There are 10 hidden switches. A switch that is on adds its own fixed numbers to the row, and there is some noise. The rows also spread widely along 16 directions, which tell nothing about the answers.
In the rows, 128 means zero.
Known rows, each followed by its switches (1 for on, 0 for off):
[108 129 134 154 128 111 100 125 122 146 111 115 128 118 105 126 142 128
 114 118 134 119 150 137 129 149 134 113  82 103 105 102  93 147 148 135
  94 139 131 169 141] => 1 0 0 0 0 0 0 0 0 1
[164  84 146 132 170 160 143 119 133 112 112 161  91 113 122 150  80 157
 116 131  95 136 161 110 142 128 135 127 134 168 113 147  65 127 120 110
 110 142 118 151 129] => 0 0 1 0 1 1 0 0 1 1
[147 137 110 121 140 113 144 128 150 142 155 137 117 150 157  94 170 135
 153 128 152 159 121 121 130 160 134 138 172 152 122 139 132 127 136 135
 139 132 120  93 113] => 0 0 1 0 0 0 0 0 0 0
[169 137 149 109 155 126 130 125 137 158 140 144 123 125 146 123  99 122
 138  94 136 142 146 133 114 132 114 136 116 119 128 117 113 134 113 143
 147 146  92 141 163] => 1 0 0 1 0 0 0 0 0 1
[123 166 114 115 153 121 134 131 168 147 145 154 134 143 151  90 133 147
 157 142 144 119 120 108  89 109 127 133 130 165 115 148 133 104 116 141
 164 157 139  98  93] => 0 0 0 0 1 1 0 1 0 1
[119 146 115  99 156 128 157 121 119 156 128 139 155 146 157 120 105 126
  94  87 140 155 137 145 110 121 119  92 145 122 138 139 151 116 117 145
 139 137 110 105 181] => 0 1 0 0 1 0 0 0 0 1
[ 98 162 138 100 159 123 122 100 109 154 113 145 133 109 101 154 147 114
 101  87 139 124 119 153 113  94 112 116 105  89 145 112 115 116 129 152
 174 141 119 125 167] => 0 0 0 0 1 0 0 1 0 0
[ 82 148 101 143  88 113  97 122  94 149 120 118 138 125  90 144 149 133
 123  97 146 135 149 116 104 118 129 103 130 121 113 141 113 127 109 142
 119 112 137 127 134] => 1 1 0 1 1 1 1 1 0 0
[ 90 109 147 131 103  88 117 132 149 188 145 140 100 158 169 113 139 143
 142 138 145 173 150  70  74 168 184 130 182 141 138 136 139 122 126 129
 123 142 153 142 101] => 0 0 0 0 1 0 0 0 0 0
[132 140 118 102 117 124 154 120 112 148 111 172 133 116 131 133 130 127
 132 115 123 170 160 134 119 143 100 141 130  85 140 116 128 131 132 123
 111 157 102 136 185] => 1 1 0 1 1 0 1 1 0 1
[102 176 164 111 194 107 135 162  96 135 118 101 142  98  90 171 141 113
 174 132  72 122 116 137 160 105 112 155 126 157 143 154 102  92 127 113
 117 117 157 138 159] => 0 0 0 0 0 0 0 0 0 0
[101 104  87 114 131  91 115 113  82 125 149 149  95  87 124 129 159 125
  84  82 161 146 127 153 125 145 107 118 129 119 114 114 111 145 141 128
 120 145 132 149 143] => 0 1 0 1 0 0 0 0 0 0
[163 145 103  65 149 144 126 122 128 110 115 126 136 122 126 114  73 119
 172 117 149  85 137 114 137  92 127 156 163 180 124 139 156 133 109 133
 195 133 126  92 126] => 0 0 1 0 0 0 0 1 1 0
[ 78 110 128 133 202 112 150 140 109 147 118 120 115 112 133 141 131 142
  65 124 116 139 130 140 139 106 163  86 156 167 130 150  94 101 133 111
 102 135 148 143 160] => 1 1 0 0 1 1 0 0 0 0
[101 126 141 135 147 102  97  84  99 140 134  88 130 142 124 145 135 122
 156  86 104 149 152 110 145 183 171  83 191 122 107 167 107 116 123 126
 103 150 150 121 142] => 0 0 0 1 1 1 0 0 0 0
[110 103 137 132 159 127 133 116 101 150 148 107 118 137 128 156 116 129
  62  85 130 143 134 147 132 116 171  82 161 131 122 143 111 108  94 127
 140 118 121 132 145] => 0 0 0 0 1 1 0 0 0 0
[113 105  96 138 124 125 137 103 113 109 147 163 111 130 133 128 158 141
 105 132 117 153 136 146 123 148 138 113 133 124 111 142 116 120 124 111
 111 148 144 126  98] => 0 0 1 0 1 1 0 0 0 1
[153 143 160 117 159 121 103 102  66 108 143 134 130  81  87 184 134 123
 176  85  75 146 153 159 148 153  75 133  94  99 102 143  64 106  97 124
 111 150 119 174 144] => 1 1 0 1 1 1 0 1 0 0
[ 99 156 117 132 136 123 122 127 142 146 106 142 140 144 131 112 149 133
  67 134 141 137 145 148 127 134 131 130  98  84  97 113 131 116 159 139
 121 159 139 105 143] => 0 0 0 0 1 0 0 0 1 1
[131 105 103 124  96 151 136  93 114 138 138 134 143 160 143 120 124 112
 121 146 140 117 150 164 100 116 174 110 131 115 116 109 164 119  89 113
 166 132 139 138  88] => 1 0 1 1 1 0 1 0 1 1
[122 141 142 177 107 136 110 151 154 144 119 166  95 107  80 172 102 154
 152 144  95 122 159  64 103  78 132 155 107 131 151 153  64 114 107 117
 127 107 117 146 125] => 1 0 1 0 1 1 0 0 1 0
[ 86 121  71 140 104 111 104 101 103 120 115 157 110 112 102 129 214 133
 119 128 154 137 122 150 114 143 108 115 100 115 126 117 107 144 155 134
 119 135 152 120  89] => 1 1 1 0 0 0 0 0 0 0
[118 104  81 131 176 112 148 109 140 122 137 151 108 108 139 104 159 155
 144 120 141 140 127  97 134 152 120  88 187 179 122 150  82 132 151 122
 104 161 122 117 144] => 1 1 0 0 1 0 0 1 1 1
[116 166  86  99  73 106 119 144  62 103 153 145 142 107  95 168 134  98
 106 113 111 135 156 186 156 112 108 189 116  36 109 120 172  93  88  95
 152 136 136 114 139] => 0 1 0 1 1 1 1 0 1 0
[123 166 153 124 195 100 136 154 134 140 146  91 149 152 156 113 119 134
 110 114 100 167 144 127 163 155 150 130 180 151  84 175 124  96 142 135
  92 138 151 102 165] => 0 0 1 0 1 0 0 0 0 0
[116 175 128  99 126 125 134 131 134 152 121 146 149 150 142 127 103 116
 169 133 101 133 154 123 102 116 136 149 132 120 154 151 171 102 103 118
 157 143 148 113 131] => 0 1 1 0 0 1 0 0 0 1
[106 143 118 100 172 152 131  80  91  82 124 151 152 131 125 140 162 124
 133 154  85 125 113 185 117 113 103 119 101 147 100 170 134  83 118 125
 143 156 191 100  63] => 0 0 1 0 1 0 0 1 0 0
[144 107 117 125 143 143 142  96 100 107 118 166 115 105 120 141 152 139
 147 133 109 156 133 147 129 144  95 122 118 141 119 140  89 130 136 123
 101 139 123 137 126] => 1 0 1 1 1 0 1 0 0 0
[140 111 104 143 146 155 156 126 116  97 112 123 139 133 131 119 111 133
  96 150 105 125 142 156 156 120 137 108 131 145 109 157 124 120 121 106
  91 130 126 109 136] => 1 0 0 0 0 1 1 0 0 0
[107 140 107 139 173 110 110 114 147 144 136 130 108 140 134 115 158 138
  79  89 138 147 127 121 135 138 143 106 153 150 102 159  95 124 149 147
 126 145 143  90 138] => 0 0 1 0 0 1 1 0 0 1
[127  97  93 154 141 137 138 102 115  94 131 111 131 125 116 104 159 122
 114 155 130  94 131 170 168 140 166 102 132 126  95 115 114 141 146  99
 116 138 141 144  97] => 0 0 1 0 0 0 0 0 0 0
[121 120  99 139 126 152 122  92 147 130  95 157 115 146 124 124 160 133
 128 147 137 128 130 119 116 120 134 112 134 130 141 142 116 130 142 135
 144 143 127  75 101] => 1 0 0 0 0 0 1 0 0 0
[144 155 129 121 121 135 132 125 147 141 107 149 132 152 132 121 145 141
 154 134 133 159 144 110 130 155 113 148 141 104 124 137 125 124 144 145
 128 142 107  78 134] => 0 0 0 0 1 0 0 0 0 0

New rows. What belongs after each?
[124 111 116 133  98 139 137 123 117 146  99 104 132 142 111 116 128 120
 108 139 155 126 165 136 147 131 187 123 151 112 121  97 136 157 134 113
 121 119 116 147 150] => 1 0 1 1 0 0 0 1 0 0
[142 170 122 101 169 142 128  91  98 111 123 107 156 112  96 144 125 109
 169  80 117 116 126 148 155 116  96 109 137 140 120 150 112 123 120 143
 150 124 121 107 171] => 0 0 1 1 0 0 0 1 1 0
[107 140 107  92 130  95 112 151  93 132 127  91 148 133 118 118 133 122
 100 114 148 133 150 150 157 144 160 148 157 128  83 115 152 134 132 126
 118 134 150 129 144] => 1 0 1 0 1 0 0 1 0 1
[ 72 125  82 190 111 103 130 136 124 125 142 161  90 102  83 143 221 164
 101 137 131 162 128 102 130 129 119 116 143 134 120 150  58 129 155 118
  83 116 142 130 112] => 0 1 1 0 1 0 0 1 0 0
[130 115 139 152  83 130 130 137 139 169 105 142 121 146 134 115 119 133
  82 131 141 157 183 128 118 154 157 141 108  77 118  97 125 155 143 124
 101 128 110 169 151] => 0 1 1 0 0 0 1 0 0 0
[129 101 143 111 155 128 133 134 112 149 106 106 112 129 132 144  76 126
  90 103 126 130 170 120 154 132 173 117 168 140 126 130 119 131 115 111
 126 131 121 144 170] => 0 1 0 0 0 1 0 0 1 0
[138 107 147 111 109 149 116 112  93 124  97 140 124 140 106 176 112 124
 124 131  90 156 176 144 141 147 145 147 124  91 124 128 121 126 112 116
 118 137 136 135 123] => 1 0 1 0 1 0 0 0 0 1
[ 85 156  97 117 163 103 150 131 129 143 143 144 132 124 136 122 133 131
  96 113 118 142 125 125 119  95 146 116 164 140 138 158 133 101 123 122
 130 143 140 110 171] => 1 0 1 0 1 1 1 1 0 1
[101 137 107 145  80 133 131 128 126 125  99 144 119 136 100 148 129 115
 149 173  96 132 171 105 143 118 170 163 154  88 157 139 146 123 134  84
 117 132 146 113 141] => 1 0 1 1 0 0 0 0 1 0
[121 125 125  95 164 126 157 110 113 137 137 166 113 128 151 138 155 108
  89 136 109 159 134 185 131 122 142 150 128  96 144 119 145 104 127 107
 151 165 141 122 139] => 1 0 1 1 0 0 0 0 0 1
[148 104 154  97 140 122 140 143  96 138 146 113 119 143 133 152 124 125
  94 117 117 168 163 152 165 161 165 158 170 114  94 119 129 114 100 109
 127 141 127 140 130] => 0 0 0 0 1 0 0 1 0 1
[134 124 122 134 136 114  78 114 110 109 135 146 103  99  99 142 164 138
 121 129 129 116 139 158 134 143 114 153  75 109  75 109  76 121 132 128
 131 155 147 156  77] => 1 0 1 0 1 1 0 0 1 0
[113  95  58 127 160 105 144 115 126 107 127 123 115 126 146 101 134 140
  79 105 153 140 143 114 179 149 164  84 228 133 112 155 123 141 159 115
 103 159 113  71 175] => 1 1 0 0 1 0 0 0 0 0
[138 160 108 156 155  96  98 123 154 129 182 105 137 136 130 111 107 129
 139  88 119 108 147 108 142 131 157 107 161 121  89 159 104 109 109 129
 135 147 123 119 145] => 1 0 1 0 1 1 0 0 1 1
[ 86 127 127 159 208 112 161 142 160 150 126 162 110 131 166  99 172 161
  66 166 112 169 126 130 116 127 145 105 140 165 113 160  87  96 173 120
  80 158 158 125 132] => 1 1 1 0 1 0 0 0 0 0
[115  89  97 149 123 114 130 123 137 125 130 153  87 117 134 107 150 147
 123 157 137 132 140 110 124 148 158 123 144 156 123 125  99 141 143 101
  98 141 140 151 107] => 1 0 1 0 0 1 0 0 1 0
[122 119 102 149 131 118 111 111 131 138 136 131 119 121 124  99 151 139
  93 101 163 126 139 133 118 138 129 102 119 144  87 122  95 153 142 145
 121 130 128 152 119] => 0 1 1 0 0 0 1 1 0 0
[119 131 111 114 138 134 140 147 138 151  94 139 127 126 134 114  75 150
  80 113 159 132 147 104 109  95 138 114 137 159 132 131 126 140 133 142
 122 113 108 117 184] => 1 0 1 0 1 1 0 0 1 0
[115 148 115  94 113 133 119 105 133 148 122 198 108 134 139 132 139 137
 142 118 129 159 145 118  67 124  97 149 105 131 149 143 137 116 112 142
 165 152 145 112  96] => 0 1 1 0 0 1 0 1 0 1
[133 104  94  75 143 139 137 108  74 113  91 142 116  90 101 137 125 123
  99  99 152 125 139 169 150 126 110 127 117 150 117  97 111 160 134 122
 125 135 119 150 171] => 1 0 1 1 0 1 1 1 1 1
[128 131 125 118  66 146 123 119 105 135 123 160 115 126  90 168 123 124
 143 132 122 140 161 120 110 100 139 168 130  91 144 125 134 126  94 115
 166 116 124 130 110] => 0 0 1 1 1 0 0 1 0 0
[170 108 144 131 160 147 125 100 108 102 123  92 133 128 103 141 109 128
 132 114 107 114 165 147 195 161 156 115 155 112  76 126  84 126 115 108
 118 148 107 141 141] => 0 0 0 0 1 1 0 1 1 0
[126 109 101 109  75 138 146 144 108 158 130 147 128 146 133 123 147 147
 106 130 177 164 134 131  83 128 118 132 125 156 121 104 145 138  96 141
 130  98 116 132 106] => 1 0 0 0 1 0 1 1 1 1
[133 121 107 145 123 122  92  91 103 133 140 101 131 141 118 126 141 127
  76  67 158 142 150 157 144 152 150  86 137  99  72 127 103 141 122 152
 125 127 113 119 144] => 1 0 1 1 1 1 1 0 0 0
[114 154 134 123 126 132 123 102 149 159 110 155 133 173 148 141 121 134
 127 119  92 182 179  94 113 159 145 124 173  97 130 174 133  94 116 131
 120 167 135  77 150] => 1 1 0 0 1 1 1 1 1 1
[ 83 156 119  90 146 111 117 121  77 114 110 114 150 138 132 133 148 126
 121 110 104 170 129 156 128 161 104 122 129 159 103 175 153 110 135 142
  86 126 186  96 131] => 0 0 1 0 0 1 0 0 0 0
[112 134 103 139 168 128 128  92 137 110 132 169 123 114 127 130 145 137
 140 131  99 125 123 126 111 113 114 101 122 139 131 163  97 111 139 126
 125 160 146 114 120] => 1 0 1 0 1 0 0 0 0 1
[ 77 199 132 101 146 110 115 158 108 142 118 115 155 136 102 149 152 117
 117 147 107 125 131 156 130  84 146 170 119 117 118 146 153  76 113 123
 154 129 178  98 120] => 1 0 1 0 1 1 0 1 0 0
[132 143 110 153 111 115 111 109 141 120 139 154 122 139 139 120 105 137
 109 107 102 166 172 101 132 150 137 131 155  85 102 173 117 118 131 126
  93 159 122  98 161] => 1 0 1 1 1 1 1 0 0 0
[144 130 129 195 151 116 143 114 165 153 182 118 131 142 157  87 127 125
  77 110 135 136 144 148 128 128 170  87 126  89 103 126 101 124 126 125
 115 139  98 160 160] => 1 0 1 1 0 0 0 0 0 0
[137  94 142 103 164 147 112  72 104 145 105 107 116 156 113 167 158 123
 188 115 117 135 139 126 140 158 174  94 188 164 139 139  98 126 110 129
 163 133 141 111  87] => 1 0 1 0 1 0 0 0 0 1
[160 131 105 130 132 162 107  87 107 108 120 115 153 140 107 135 111 123
 140  90 121 108 140 158 132 122 111  87 101 141 101 149 111 137  96 148
 140 116 117 112 115] => 1 0 1 0 0 1 1 0 0 1
[116 141 113 151 145 128 128 127 119 126 123 110 149 137 123 119 123 138
  97 123 115 127 151 143 145 132 141 103 130 135  84 149 111 114 130 122
 100 128 142 131 138] => 0 1 1 0 1 1 1 0 1 0
[ 96 158 133 112 163 117 138 150 102 126 162 130 132 109 112 163 118 131
 120 117  95 136 117 128 114  72 118 141 141 174 128 173 120  81  86 121
 145 103 165 132 130] => 0 0 1 0 1 0 0 1 1 0
[147 130 152 114 112 152 161 139 120 141 113 141 132 153 123 159 100 137
 155 141  82 179 175  99 135 144 140 157 175 144 135 157 129 113 103 111
 104 114 126 125 149] => 0 0 1 0 1 0 1 1 1 1
[125 140 115 136 111 126  92 118 117 117 137 148 111 114 104 149 132 123
 128 122 119 125 145 132 114 106 115 154  99 116 114 141 110 117 114 127
 144 130 145 125 103] => 1 0 1 1 0 0 0 0 1 0
[129 157 131 153 164 140 148 122 153 168 118 126 147 144 117 119 170 143
 158 133 138 130 129 124 119 123 126  91 126 139 128 128  86 117 130 143
 135 130 106 121 133] => 1 1 0 0 1 0 0 1 0 1
[142 133 149 165 144 134 109 150 133 148 112  85 125 144  95 136 142 139
 124 129 127 122 161 128 175 149 161 126 129 131  87 130  77 127 128 124
 111 115 119 133 117] => 0 1 0 0 0 1 0 0 0 0
[133  98 163 155 135 145 179 138 142 161 107 126 126 168 152 126 128 149
 154 184  88 178 177 102 139 175 189 121 186 145 138 146 114 118 133  93
  77 126 130 153 127] => 0 1 1 0 1 0 0 0 0 0
[104 159  86 132  91 116 113 145 121 129 125 136 119 127  93 136 161 120
 120 135 138 115 133 134 138 100 141 165 125 107 128 127 139 123 123 118
 154 115 140  98 111] => 0 0 1 0 0 1 1 0 0 0
[138 120 152 108 187 148 163 114  95 120 125 125 123 129 117 166 167 110
 150 157  74 139 122 180 166 126 144 146 146 150 137 143 111  95 112  95
 143 127 152 131 101] => 0 0 1 0 0 0 1 0 0 0
[116 130 126 115 113 145 129 131 108 143 102 148 121 141 116 158 153 131
 132 137 121 161 130 130 106 116 108 143 119 149 148 150 127 115 111 138
 131 106 139  95 107] => 1 0 0 0 0 0 1 0 0 0
[118 142 133 134 125 105 114 126 132 166 155  98 145 141 135 115 112 122
 183 114 140 106 132  99  94 118 167 108 159 163 124 137 133 125 101 135
 154 108 140 160 112] => 0 0 1 0 1 0 1 0 0 0
[119  84 123 191 122 109 107 133 127 146 167 112  85 113 102 135 153 141
  57 113 152 124 148 132 145 121 185 117 137 122  74 105  59 137 126 110
 121 116 126 186 110] => 0 0 1 1 1 0 1 0 1 0
